There are 4 ways to turn a row about zero (a turn may also mirror it). The second row of each pair is the first, turned, with some noise. The first 24 pairs use one turn. New pairs use 2 turns, one after the other, and a turn may come again.
Known pairs, each followed by its turns in order:
[-0.04  1.43  1.17 -1.79 -0.34]
[-0.84  1.23  1.47  1.31 -0.51] | D

[-0.40 -1.54  3.40  1.68  0.11]
[ 0.29 -0.23  2.57  0.99  3.02] | N

[-0.14  0.73  1.46 -2.50  1.70]
[ 0.16 -0.01 -2.55 -1.75 -1.42] | W

[ 1.72  2.29 -0.64  0.76  2.13]
[ 2.37  0.00  1.56 -0.64 -2.27] | D

[-1.97 -1.46  0.29  1.66  0.09]
[ 0.43 -1.62 -1.48  0.80  1.67] | D

[3.36 3.93 2.23 0.93 0.57]
[ 3.06  1.89  3.74 -1.29  2.00] | K

[2.82 0.01 2.68 0.95 0.83]
[-0.01  0.49 -1.35  2.67 -2.81] | W

[-2.24  0.68  1.92  0.02  2.50]
[-0.55 -2.45  1.10 -2.25  1.85] | N

[-1.95  1.55  1.86 -1.88 -3.11]
[-2.04  1.15 -2.62 -0.33  2.99] | N

[ 0.48  0.28 -0.94 -0.71  1.74]
[ 0.24 -1.59 -1.29 -0.20  0.32] | W

[ 2.76  1.09 -2.42 -2.01 -1.87]
[-2.18 -1.05  2.89  1.45  2.61] | K

[-3.95 -0.41 -0.56  1.51  0.58]
[ 0.82 -0.91 -1.81  0.90 -3.58] | K

[ 3.52 -1.66  0.46 -0.44 -1.19]
[-2.15  0.37  0.92 -2.27  2.59] | K

[-1.74  0.71  2.57  1.82  1.00]
[ 1.34 -2.18  0.81  2.68  0.63] | D

[-1.82  0.86  2.69 -2.79  0.84]
[-0.21  1.17 -1.67 -3.13 -2.18] | W

[ 1.66 -0.95  0.85  1.57 -1.44]
[-1.42 -2.12  0.76 -1.23  0.15] | D

[ 0.46  1.09  0.60 -5.50 -1.38]
[-0.48  3.70 -2.67 -3.49  0.68] | N

[ 0.54  2.88 -1.14 -2.05  2.38]
[1.12 1.94 1.35 3.47 1.12] | K

[-0.15  0.80 -0.56  2.18 -2.71]
[-1.47  1.61  2.10  1.48  1.35] | W

[-0.23  0.81  0.67 -2.09  1.49]
[ 1.07  1.05 -0.81  1.57  1.26] | K

[-0.47  1.39 -0.72  0.37 -1.66]
[-1.26 -0.08 -1.62  1.01 -0.17] | N

[ 0.20 -0.69  0.15  0.07 -2.81]
[0.79 2.41 1.12 0.51 0.73] | W

[ 1.03  1.92  1.01 -1.53  1.08]
[-1.70  1.02  0.72 -2.30 -0.36] | N

[ 0.24  1.98  2.27  2.71 -1.21]
[-0.49 -3.31  1.29  1.43 -1.70] | D

New pairs. What belongs after each?
[ 1.98  3.96 -0.13 -0.18 -1.12]
[-1.45  1.53 -1.84  2.40  2.70] | D N

[-1.02  1.10 -0.87  1.39  1.25]
[-1.26 -0.96 -1.73 -1.01 -0.32] | N K

[-0.19  3.32  0.55 -1.85 -2.63]
[2.01 0.45 4.06 0.62 0.45] | K N

[-1.19 -2.70  0.01 -0.76 -0.55]
[-0.59 -2.83 -0.70 -1.12  0.30] | D W

[-0.20 -0.83  0.96 -1.04  1.39]
[ 0.39  0.85 -0.46  0.28  1.75] | N K

[-0.93 -2.66  3.21 -0.41 -0.99]
[-2.69  3.26 -0.45  0.78  0.48] | W N

[ 0.17  2.99 -1.14  1.86 -0.23]
[-1.23  1.93  1.52  1.13  2.33] | K N

[-1.88  0.28  0.65 -2.65 -2.05]
[ 1.57 -1.35 -1.74  2.22 -1.57] | D D

[-0.73 -1.63  2.03 -0.99  4.00]
[-3.44 -2.77 -0.39 -0.91  2.02] | W K

[-0.94  1.37 -1.26 -1.40  2.70]
[ 3.25  0.00 -1.49 -1.10 -0.62] | W N

[ 0.50 -0.95  0.66  1.03 -1.22]
[ 0.20  0.48 -0.66  0.25  1.85] | D D

[-0.14 -0.70  2.12  0.14 -4.12]
[-4.68  0.27  0.33 -0.36  0.20] | W N

[ 1.18 -0.38 -4.21 -2.05  0.07]
[-1.25  1.34 -2.80 -1.47  3.24] | D W

[-3.44 -0.78  0.05 -2.35  2.01]
[-0.77 -1.72  1.91  2.45  3.02] | K W

[ 1.61  0.50  0.19 -3.63 -0.30]
[-0.39  0.16 -1.11 -0.60 -3.75] | W N

[-1.28  1.46 -2.19 -2.76  0.19]
[-2.47 -1.60  0.28  2.71  0.89] | N K

[-0.78  2.42  1.65 -0.38  1.05]
[-1.40  0.17  1.67  2.26  0.75] | D N

[-3.95  2.01 -1.07 -2.63 -1.06]
[ 1.39  3.52 -3.36 -1.80  0.34] | N D

[-1.88  2.01  0.29  1.95  0.39]
[ 0.93  0.36  0.70  3.17 -0.68] | D N

[ 0.53 -0.69 -0.41  2.14  0.91]
[-0.46 -1.98 -0.09 -0.02  1.40] | W D

[ 0.05 -0.73  2.63  1.79 -0.83]
[ 1.74  2.11 -0.82 -1.03 -1.22] | N K

[ 0.77  0.97 -0.95 -1.74 -0.83]
[-1.86 -0.11 -1.67 -0.14  0.62] | D N

[-2.56  2.09 -1.84 -1.89 -2.15]
[ 0.90  2.04 -3.77 -1.41 -0.77] | N D

[ 1.09  1.23  0.49 -0.42 -0.42]
[ 0.59 -0.22 -1.27  0.22 -1.21] | W D

[-3.18  2.10 -2.07 -0.97 -3.47]
[2.92 2.91 1.97 3.16 0.19] | W D

[2.18 0.15 2.93 0.95 1.51]
[-0.36 -0.01 -1.87  3.59 -0.06] | W N

[-0.67  2.16  0.18  1.11 -0.75]
[ 1.61 -0.76 -1.00  1.15 -1.41] | W K

[-0.88 -1.34  0.08  1.40 -0.21]
[ 0.81 -0.09  1.73  0.76 -0.27] | N N

[-0.79  0.67 -1.70  4.28 -1.00]
[ 2.87  0.65 -2.76 -2.00 -1.85] | W K

[-0.48 -1.04  0.35  1.85 -2.89]
[-1.59 -2.23  1.37  1.72 -0.33] | N W

[1.38 0.90 3.13 0.03 2.03]
[-1.57 -3.34  1.20 -0.02 -1.11] | W K

[-0.15  0.02  3.61  0.14  1.60]
[-0.04 -0.55 -3.19  1.34  1.67] | K W

[ 0.98 -1.58  2.66  0.20 -1.82]
[ 2.03  0.94 -0.54 -2.83 -0.87] | K N

[ 1.91 -1.90  3.86  0.07 -2.36]
[ 1.73 -2.31  1.12 -1.92  4.01] | D N

[ 1.92 -0.81 -3.17  1.57  1.39]
[-2.07 -0.39  0.33  1.64  3.49] | D K

[-1.88 -1.96  2.91  0.72 -1.40]
[-0.18  2.09 -2.22 -0.46 -2.88] | D K

[-1.30  3.79  0.28  1.52  1.72]
[ 2.85 -1.28 -1.70 -0.23  2.96] | N N

[-0.61  1.01 -1.36 -0.88  0.83]
[ 0.22 -2.03 -0.24  0.18 -0.49] | K D

